The rows come from 7 hidden closed curves, with some noise, and rows from the same curve form a group. Each curve winds through 6 dimensions. The rows are also pushed far along 4 directions, which tell nothing about the answers.
Known rows, each followed by its group:
-178 11 159 -447 310 331 -224 252 144 140 -56 -482 222 143 -130 344 203 => vut
-123 91 25 -484 14 3 272 110 167 -158 -49 410 209 94 -82 171 237 => gidet
-227 -110 210 -400 24 60 -98 178 -8 -15 -125 -127 57 118 -10 192 46 => pali
122 247 50 432 -167 -369 223 -199 -46 -92 269 336 -59 -147 68 -304 -74 => vez
-99 -97 229 -66 -119 -223 -10 -84 -86 -37 -6 336 -102 55 31 43 78 => vez
89 -36 -44 -233 -97 -77 633 -109 16 -254 91 821 41 36 -28 103 65 => vez
258 27 -165 274 -81 358 -348 -174 -104 70 80 -418 44 241 62 78 -283 => Gikeg
129 -4 -34 259 -147 48 -158 -56 -80 29 84 -105 -171 -60 132 19 -155 => Gikeg
-123 -23 292 -229 150 -52 -233 76 -34 18 -151 -142 176 -8 -30 225 63 => vut
-186 45 166 -76 -96 -87 95 13 74 51 16 90 -60 91 19 -1 106 => lefes
343 90 -162 -331 -25 360 117 -85 105 -145 130 73 255 397 181 638 -147 => lefes
67 205 -49 274 -59 -23 -390 -216 -418 -172 -16 -653 10 2 63 -21 -208 => Gikeg
14 -11 -210 219 -18 218 85 80 99 136 38 -283 -133 -20 1 -174 -80 => vez
152 -201 -94 -177 164 200 145 -12 -26 8 -6 -28 52 156 27 291 -68 => vut
141 -67 -189 65 152 81 42 160 162 99 -100 -25 76 -278 -8 -87 -142 => Tor
-20 -15 117 -457 131 142 -45 74 -26 -187 64 120 243 255 -160 314 285 => pali
40 -122 -102 4 169 87 183 63 3 88 54 -56 -190 -120 -49 7 22 => gidet
-102 -145 -5 -149 5 -34 37 68 -69 -51 -143 85 -29 -54 -66 -67 21 => vut
-61 164 -75 -22 -62 9 -24 -105 109 101 -63 100 17 -112 60 -9 -3 => pali
140 -95 -123 -103 3 170 145 8 -73 -65 -1 -5 3 -51 108 208 -207 => gidet
-91 -131 108 94 93 -100 73 156 43 152 34 -192 -170 -64 15 -133 -22 => vez
-241 40 120 -291 -5 165 -145 133 18 -9 -67 -68 71 -28 -132 30 138 => vut
-188 -194 90 81 131 -355 -53 167 46 161 -218 -26 -96 -298 -5 -345 23 => Tor
9 -37 289 -377 95 221 -384 -50 -213 -112 -99 -362 269 307 38 634 -61 => vut
-43 107 326 -122 -117 -236 66 -96 -57 -120 275 295 59 224 87 142 67 => Tor
-3 -50 -148 12 6 -41 100 4 106 35 -171 210 -154 -137 -47 -48 107 => lefes
-25 -98 -14 -100 167 -81 392 174 301 133 -149 479 99 -384 -65 -115 33 => vut
28 -173 -340 -149 246 416 167 398 338 211 -119 -433 96 -15 -28 -18 -60 => gidet
129 -25 -172 -5 151 117 -115 -17 7 45 0 -171 40 46 -28 29 5 => vut
6 -65 -233 56 154 63 211 165 85 125 -37 -245 -108 -209 14 -175 -155 => Tor
-108 124 381 -361 20 -69 -281 -156 -193 -222 156 5 152 493 -105 402 343 => gidet
184 119 -264 781 -164 -272 -190 -185 -259 -46 128 -380 -290 -135 76 -566 -213 => vut
-443 -229 278 -630 437 -66 -156 390 156 197 -347 -149 182 -165 -231 44 331 => pali
-23 63 -29 -58 -72 -217 252 -201 -102 -130 -28 398 -56 -87 34 -15 7 => Tor
-267 -234 122 -342 255 31 26 160 135 238 -53 31 18 28 -128 -48 234 => lefes
27 -196 -170 -144 217 268 78 162 173 138 -142 -196 -56 139 -112 128 101 => gidet
17 90 -132 29 68 100 -239 59 -162 -107 -55 -501 29 -33 -55 -20 -43 => gidet
-21 36 123 -106 -139 -123 123 -35 87 -61 98 398 87 135 70 54 76 => gidet
75 -209 -124 -123 19 108 67 8 35 32 -132 178 -80 8 15 126 0 => vez
45 11 -119 -170 47 202 134 24 122 3 -86 174 15 -80 -54 174 28 => Tor
-43 -81 75 -248 182 132 -313 170 -131 -61 -32 -497 18 126 -69 230 82 => Gikeg
88 154 -96 248 3 -9 -1 -110 -150 -44 158 -329 6 0 54 -99 -139 => pali
-2 -114 103 76 -48 -29 -85 -65 -97 30 -89 1 -24 -18 33 14 -108 => Gikeg
490 -30 -385 302 -226 447 176 -250 10 -1 259 19 -59 336 229 229 -380 => vut
-103 177 285 -2 -242 -484 -161 -258 -301 -345 -83 310 -84 49 18 76 159 => lefes
171 103 -264 166 21 -102 178 7 46 -78 49 -4 -24 -103 69 -114 -69 => lefes
10 18 87 274 -139 -188 -295 -117 -60 71 -3 1 -66 -39 91 -155 -42 => Tor
366 -20 -192 221 -183 163 263 -341 -25 -19 96 316 46 147 225 195 -360 => Gikeg
-215 118 165 -203 -18 -214 -80 -49 29 -48 -38 312 -15 10 -122 -36 337 => lefes
81 -140 -202 -76 172 341 194 102 331 243 -8 59 112 99 -95 -23 -17 => Gikeg
-196 -73 72 -160 239 -64 8 145 64 64 -122 -97 126 -24 -225 -208 182 => Gikeg
-1 -91 -319 -31 213 254 172 255 124 113 -95 -365 -123 -175 -88 -101 -10 => gidet
-242 -90 241 73 -108 -230 -468 73 -125 61 -158 -135 -125 -129 -28 -226 45 => pali
-165 69 430 2 -72 -523 -29 -90 -85 -83 -69 494 76 -228 -4 -90 110 => vut
286 247 21 214 -279 129 22 -461 -245 -274 257 264 219 289 60 203 -201 => Gikeg
28 15 -119 -101 66 -10 306 23 12 -106 40 194 -47 -80 -54 14 67 => gidet
-318 -99 331 -173 191 -299 -40 279 122 141 -35 68 99 -192 -155 -310 161 => pali
-137 47 79 251 -255 -326 -125 -178 -101 -43 -120 378 -128 -206 -14 -350 60 => vez
191 167 -52 -187 -134 105 25 -281 -148 -312 36 270 56 279 15 458 90 => lefes
4 85 83 129 -9 112 -237 -3 44 152 114 -323 -22 90 48 39 -57 => vez
-101 -42 58 187 -30 -141 -250 101 -236 -36 -43 -520 -124 -106 62 -199 -117 => gidet
177 115 -305 210 -249 223 279 -71 40 -16 193 86 -162 -102 177 -15 -266 => gidet
-53 -66 58 -39 11 140 -221 12 -148 51 20 -526 -79 222 95 176 -87 => Tor
293 180 -184 -66 -53 151 210 -212 8 -177 104 402 219 -31 53 251 -109 => Gikeg
302 22 -72 -243 -26 312 464 -57 215 -28 342 389 178 348 164 467 -126 => Tor
340 12 -282 233 -33 91 132 -175 103 38 97 270 23 -1 92 -9 -164 => vut
301 81 -318 349 -70 248 -301 -139 -194 -71 -103 -405 -8 -145 61 41 -324 => Tor
186 -11 -362 558 -145 -201 192 -131 -87 -63 -74 142 -228 -339 52 -475 -175 => vez
-121 -138 10 -289 157 156 -62 229 235 225 -39 -185 -36 154 6 163 155 => lefes
32 -13 -69 145 113 -19 160 40 -6 55 105 -194 -19 -44 13 -139 -63 => pali
352 106 -372 63 -242 536 49 -143 -84 -104 135 -134 1 61 247 361 -439 => gidet
-236 -1 269 -325 136 -23 -126 30 31 138 -74 -96 164 45 4 164 35 => pali
109 50 60 -247 143 158 -159 -59 87 45 16 -40 215 220 26 429 70 => vez
-225 -186 79 -52 163 -215 -221 201 -67 92 -257 -198 -162 -255 -105 -222 124 => vez
18 75 -26 92 132 194 -397 83 -141 20 -118 -693 107 -135 -31 56 -157 => vut
-110 168 279 -36 -248 -181 -26 -215 -150 -168 127 188 -8 244 76 138 65 => lefes
433 -40 -219 290 -231 150 176 -334 -69 -56 104 351 -22 87 240 203 -356 => pali
250 13 -244 176 34 49 231 -125 -23 -77 23 161 100 -66 -2 -90 -182 => Gikeg
250 -177 -224 -74 85 179 182 -86 -86 -81 22 -12 -37 182 84 287 -109 => lefes
-398 -73 242 137 30 -513 -82 159 -44 118 -32 -197 -336 -121 -45 -463 280 => lefes
-26 -42 46 -52 -167 -22 98 55 18 -73 24 197 -40 38 51 -17 -69 => pali
60 211 106 306 -159 -74 -221 -269 -358 -234 124 -209 84 118 -41 -123 -97 => Gikeg
79 40 141 190 -39 -72 -167 -143 -284 -114 188 -261 27 160 56 29 -99 => pali
-251 39 62 -538 164 13 323 105 419 211 -106 537 149 -82 -65 135 304 => pali
137 -35 -223 -237 142 172 251 -14 129 52 29 83 149 80 83 163 -130 => Tor
-16 50 70 -12 -45 -13 -52 -168 53 80 31 188 87 148 1 -11 11 => Gikeg
-11 -170 -342 -67 344 233 127 365 331 339 -137 -382 24 -245 -27 -210 -90 => Tor
-250 147 257 -65 -30 -236 -12 -4 -23 -47 62 81 29 21 -94 -140 237 => vez
-159 -204 -134 -257 89 129 456 290 375 191 -36 431 -141 -149 -133 -164 192 => vez
-9 27 -26 494 -194 -248 -181 -118 -187 32 121 -302 -360 8 130 -298 -62 => lefes
-121 -59 22 122 146 -306 8 246 148 156 -102 22 -40 -440 -51 -438 12 => Tor

New rows. What belongs after each?
381 162 -146 -64 -166 370 136 -177 60 -196 137 133 303 347 137 456 -259 => vut
113 42 -92 410 -279 38 131 -77 23 55 37 177 -101 -246 126 -205 -304 => vut
-4 219 118 -75 16 -179 -123 -124 -157 -203 92 42 122 53 -60 61 138 => vez
0 -76 26 12 138 -27 -82 157 46 87 40 -300 53 31 33 -43 -15 => Tor
-70 -108 166 164 92 -115 -124 74 -38 142 89 -219 -30 -23 -21 -210 -1 => pali
-374 -19 200 -296 3 -207 182 235 154 99 -7 312 -121 -298 -16 -171 204 => gidet
94 -68 -76 386 -40 -287 120 -42 -53 -16 -41 268 -87 -303 -52 -433 -108 => Gikeg
4 -126 -92 -43 35 33 278 36 163 77 -45 266 -157 49 -54 10 124 => gidet
67 127 -57 363 -293 -201 380 -179 103 15 124 481 -128 -120 136 -267 -140 => lefes
-112 -29 -89 110 81 -58 -43 -9 -99 32 -34 -184 -195 -75 -123 -227 149 => lefes
-70 195 256 -90 -155 -164 34 -137 -78 -152 254 223 -3 190 43 136 118 => Tor
-456 -44 61 54 251 -388 27 293 111 230 -251 -254 -169 -467 -168 -585 246 => Gikeg
-44 -127 119 98 -27 -112 109 57 63 135 69 108 -179 -34 56 -84 -41 => vez
-474 -108 191 -297 279 -193 -324 317 65 181 -366 -287 11 -296 -220 -267 285 => lefes
405 -64 -384 394 -136 84 317 -162 -14 -29 39 263 -116 -205 182 -61 -395 => gidet
28 117 160 90 23 -149 -110 -50 -35 -28 24 -41 117 -64 22 42 -18 => vut
32 137 -26 -313 -74 82 148 -136 154 -53 8 517 189 60 33 271 72 => pali
313 -123 -289 293 77 270 -261 -117 -271 7 8 -665 -88 125 109 113 -327 => vut
81 -126 -147 -151 123 233 67 85 75 78 70 -243 -92 259 45 237 53 => lefes
37 15 186 174 -265 -231 -231 -269 -288 -133 10 137 -82 63 156 54 -131 => pali
-58 9 141 -51 -100 83 -128 -7 -56 -6 -80 55 59 -117 23 95 -104 => vut
-319 -37 246 -481 230 -207 283 190 99 -38 -87 270 109 -87 -170 45 374 => Gikeg
81 37 -253 -164 147 374 -61 29 93 71 -5 -322 128 174 -25 209 33 => Tor
-131 221 295 -176 -104 -100 -128 -88 -121 -160 184 65 32 169 -27 187 177 => Tor
83 31 -97 -417 197 278 168 133 234 -28 -55 242 254 -9 -123 315 137 => Tor
-27 -38 21 -133 103 -6 -17 21 123 92 35 31 -28 159 7 148 221 => vez
171 -53 -15 -377 210 391 93 207 217 -21 77 -42 303 219 -43 466 69 => Tor
79 -13 -173 99 43 -89 53 -81 -70 -68 -166 70 -5 -202 -11 -97 -35 => Tor
96 96 -10 167 -140 -198 297 -85 37 -23 270 483 -40 -221 137 -180 -97 => gidet
225 -21 -361 128 75 280 68 44 113 54 -137 -65 16 -234 -10 8 -162 => Tor
90 128 29 340 -68 -39 -639 -200 -289 -2 40 -678 -104 180 114 66 -61 => vez
-21 -14 32 148 -113 -139 -136 -121 -50 106 -9 42 -99 -46 136 -107 -128 => Tor
77 48 -170 49 2 238 -362 -18 -122 -10 -9 -429 -56 52 -27 59 -41 => vez
-49 -151 -11 -213 234 89 -51 261 58 44 -45 -270 -40 -17 -96 68 102 => Gikeg
25 -46 172 -280 30 4 371 4 234 58 179 561 63 153 33 256 94 => vez
-167 95 220 -150 -161 -52 -52 -95 -54 -100 -50 329 115 -10 -73 8 54 => vez
214 -107 -205 -357 -14 281 616 -26 264 -52 188 752 16 210 13 333 91 => vez
-192 34 409 -135 47 -206 -426 -4 -199 -56 -157 -191 137 -62 -24 137 59 => vut
222 7 -92 -334 218 432 -82 -13 192 110 34 -137 272 311 47 590 10 => vez
225 -21 -171 3 68 61 64 -90 -83 -104 -6 -41 148 58 73 137 -124 => Tor
-84 5 170 154 -112 -44 -330 -129 -200 25 -93 -218 -25 -8 27 -30 -97 => Gikeg
63 57 172 295 -264 -24 -507 -265 -460 -150 43 -455 -114 202 150 116 -255 => vez
176 -30 -133 177 5 -45 -166 -119 -184 -85 -119 -168 56 -84 81 3 -188 => Tor
379 -202 -583 -80 321 562 332 136 270 173 18 -215 73 119 -5 189 -158 => vut
-139 -105 111 20 -67 -64 35 20 23 116 21 89 -267 0 13 -33 92 => gidet
14 -24 183 42 -197 -77 -84 -305 -197 -53 98 278 -46 189 99 128 -45 => lefes
-113 183 207 246 -205 -408 -401 -100 -343 -237 32 -277 6 0 42 -256 -11 => gidet
-273 -230 50 -451 324 223 -213 331 281 356 -227 -339 21 55 -102 128 194 => Gikeg
-270 -160 -70 41 288 -202 -53 370 205 284 -130 -269 -280 -321 -159 -450 283 => vez
70 49 -304 94 -47 -91 551 75 240 -32 2 477 -67 -250 -19 -291 14 => gidet
-202 -22 84 -49 162 -204 -23 152 48 67 23 -146 -87 -11 -120 -253 213 => Gikeg
147 14 -210 39 47 -3 252 -49 53 41 67 103 40 -80 106 -61 -202 => Tor
-27 -117 -47 -127 -46 216 -161 8 -134 -37 -2 -280 -59 269 -5 122 -16 => vut
404 -210 -365 49 48 522 164 -2 56 108 18 -300 36 167 216 367 -450 => Tor
-1 -30 -72 253 131 -129 107 51 -44 83 25 -264 -62 -196 -3 -299 -101 => pali
120 43 -118 105 82 -38 343 45 183 39 -1 324 98 -313 -6 -118 -69 => vut
291 -100 -380 95 213 378 141 102 223 187 -101 -221 111 -142 39 92 -263 => vez
-50 -6 18 46 -72 26 109 42 -116 -97 22 -109 -47 -53 -16 -64 -78 => vut
108 57 -31 -26 -44 42 -203 -51 -35 -28 92 -195 -7 215 112 195 -31 => lefes
-142 119 271 -302 72 0 -321 -22 -99 -56 122 -65 117 160 -79 220 233 => gidet
241 -99 -38 99 -94 289 21 -26 66 27 187 129 -10 201 25 159 -121 => Gikeg
-131 128 309 -52 -63 -298 -36 -81 -21 -64 155 174 30 182 -9 11 230 => vut
-88 -42 -126 -143 -26 179 68 170 132 111 -74 -4 -85 -213 53 -9 -62 => gidet
145 -161 -17 161 118 64 -102 -10 2 154 81 -125 -45 35 39 35 -82 => gidet
-218 -37 120 -375 160 -93 268 131 25 -73 21 168 -54 8 -135 86 293 => gidet
39 -25 53 -219 14 -57 20 -146 -2 2 18 222 54 199 100 257 2 => Gikeg
-241 -150 210 -267 15 -108 -8 98 76 75 -29 165 -67 185 -67 -8 249 => vut
224 155 -86 -40 -53 269 306 -135 175 -15 248 249 169 232 79 261 -75 => vez
-39 12 -33 -100 162 22 41 -5 -41 -36 -67 -137 149 19 -126 -48 36 => Gikeg
84 1 -165 148 112 304 -165 240 9 14 48 -478 -14 -115 -151 -116 -19 => Gikeg
-160 31 93 111 -80 -274 -265 11 -163 -74 -224 -243 -192 -108 4 -105 54 => lefes
-226 -3 226 -363 -30 69 -153 26 -170 -146 23 -121 0 271 -89 227 220 => vez
143 -27 3 -156 13 54 209 18 -26 -145 91 222 24 18 40 277 3 => Gikeg
108 -83 -100 426 20 -142 195 15 -23 84 138 -67 -121 -153 46 -348 -151 => pali
83 -78 -10 -21 -6 -123 -35 -82 -168 -130 -65 153 -37 -59 17 66 -43 => vez
48 64 -63 -243 240 253 -14 89 93 8 98 -134 264 87 -125 140 108 => pali
45 -135 -42 131 94 19 -145 135 -185 -55 -28 -447 -13 -49 -40 -127 -136 => pali
-31 62 181 190 36 -368 -194 -103 -181 -46 -29 -160 -23 -34 38 -78 59 => vez
-38 42 198 -128 137 -78 -276 -48 -163 -70 -67 -339 156 146 5 246 67 => vez
-482 -133 213 -30 28 -342 -26 278 -59 61 -173 -52 -266 -316 -208 -526 234 => vez
432 -120 -112 -28 124 437 -14 -166 -104 -20 223 -182 128 370 102 541 -207 => gidet
321 110 -33 80 -72 -113 90 -332 -103 -182 214 314 41 269 155 307 12 => vez
36 110 48 -43 -67 -124 -25 -178 -176 -191 -52 168 141 -42 6 49 -73 => lefes
-207 83 300 59 -95 -146 -291 -20 -143 -61 -51 29 29 -126 -118 -135 122 => Gikeg
-190 86 108 -143 -29 79 -160 83 -131 -47 96 -388 -115 110 -7 89 99 => gidet
2 -23 -27 30 -50 -14 -264 -79 -373 -218 -121 -336 -55 16 -36 27 -60 => vez
30 281 346 221 -462 -203 -292 -385 -418 -337 134 213 52 67 137 114 -191 => vut
-155 91 220 27 -170 -237 -289 -33 -77 -46 4 37 13 25 39 -106 72 => gidet
-71 38 5 -175 -8 -84 65 -7 26 -106 -150 198 -73 16 -68 128 204 => lefes
56 56 136 209 -8 -191 -346 -259 -267 -24 -7 -73 54 -56 51 -19 -74 => pali
-19 -57 -136 147 93 91 -252 143 -185 -36 -220 -645 -13 -192 -50 -153 -186 => vut
17 -141 -358 -148 181 378 193 251 369 245 -107 30 -35 -141 -111 -60 68 => vez
-14 -236 -139 23 -12 -18 275 108 172 126 -70 237 -152 -13 10 -191 -9 => vut
-100 33 -8 -131 22 -121 551 63 311 84 157 574 -69 -36 -39 -96 235 => Tor
35 71 -78 334 -120 -129 -160 19 -112 -63 13 -328 -47 -63 80 -284 -139 => gidet
-96 -159 72 -547 225 204 -46 153 200 150 -97 24 118 187 -33 382 163 => Gikeg
231 161 -61 -318 50 489 -50 -35 -25 -224 170 5 319 241 -91 509 20 => Gikeg
-132 -113 54 93 163 21 -72 161 173 339 19 -232 -42 -100 -18 -211 18 => pali
9 -57 146 -5 58 -134 109 -3 -56 -24 74 -17 -29 85 44 90 -14 => vez
252 -59 -210 194 41 255 -55 88 -122 -75 72 -383 -78 -50 36 87 -201 => Gikeg
-190 -174 150 234 45 -448 -102 156 -12 157 -180 -29 -185 -383 19 -442 -34 => Tor
-42 89 296 -78 -90 -205 -39 -68 -94 -95 241 96 46 220 97 124 44 => Tor
74 -165 -22 -109 150 52 71 81 160 130 -48 190 64 -31 -21 75 26 => gidet
-16 -169 -78 -216 147 34 228 151 38 -33 -139 163 10 -143 -95 15 17 => vez
-86 -9 124 -117 -57 3 -34 -4 -53 -32 -104 221 72 -175 -39 38 -30 => vut
316 -61 -523 -83 222 568 138 75 233 182 -7 -343 168 93 84 194 -244 => Tor
-27 -120 80 60 200 -82 -212 57 -61 67 -36 -312 -42 113 -118 -60 153 => gidet
-54 61 159 -9 -64 84 -177 -30 -72 -41 -19 23 101 -49 -81 37 24 => Gikeg
63 -64 -68 251 -76 -93 -34 35 46 128 -58 -127 -70 -128 169 -157 -259 => lefes
194 17 -150 -36 191 229 -78 37 -69 -29 115 -455 24 149 17 252 -66 => vez
59 -56 40 55 -15 55 -140 -1 -98 -40 -94 -2 36 -134 -25 35 -99 => Gikeg
-129 -26 -4 9 35 -27 -141 195 21 31 -70 -380 11 -10 -3 -168 24 => gidet
201 195 -84 17 -128 114 100 -163 -14 -163 124 295 57 -1 12 188 -51 => Tor
-143 96 451 -256 -51 -212 -330 -77 -261 -182 172 -167 137 361 67 280 103 => Tor
81 -3 -31 -172 53 84 239 -4 113 -38 156 131 74 324 9 189 104 => vut
-139 -89 -10 -54 210 -132 272 143 200 108 -81 217 71 -129 -200 -341 168 => Gikeg
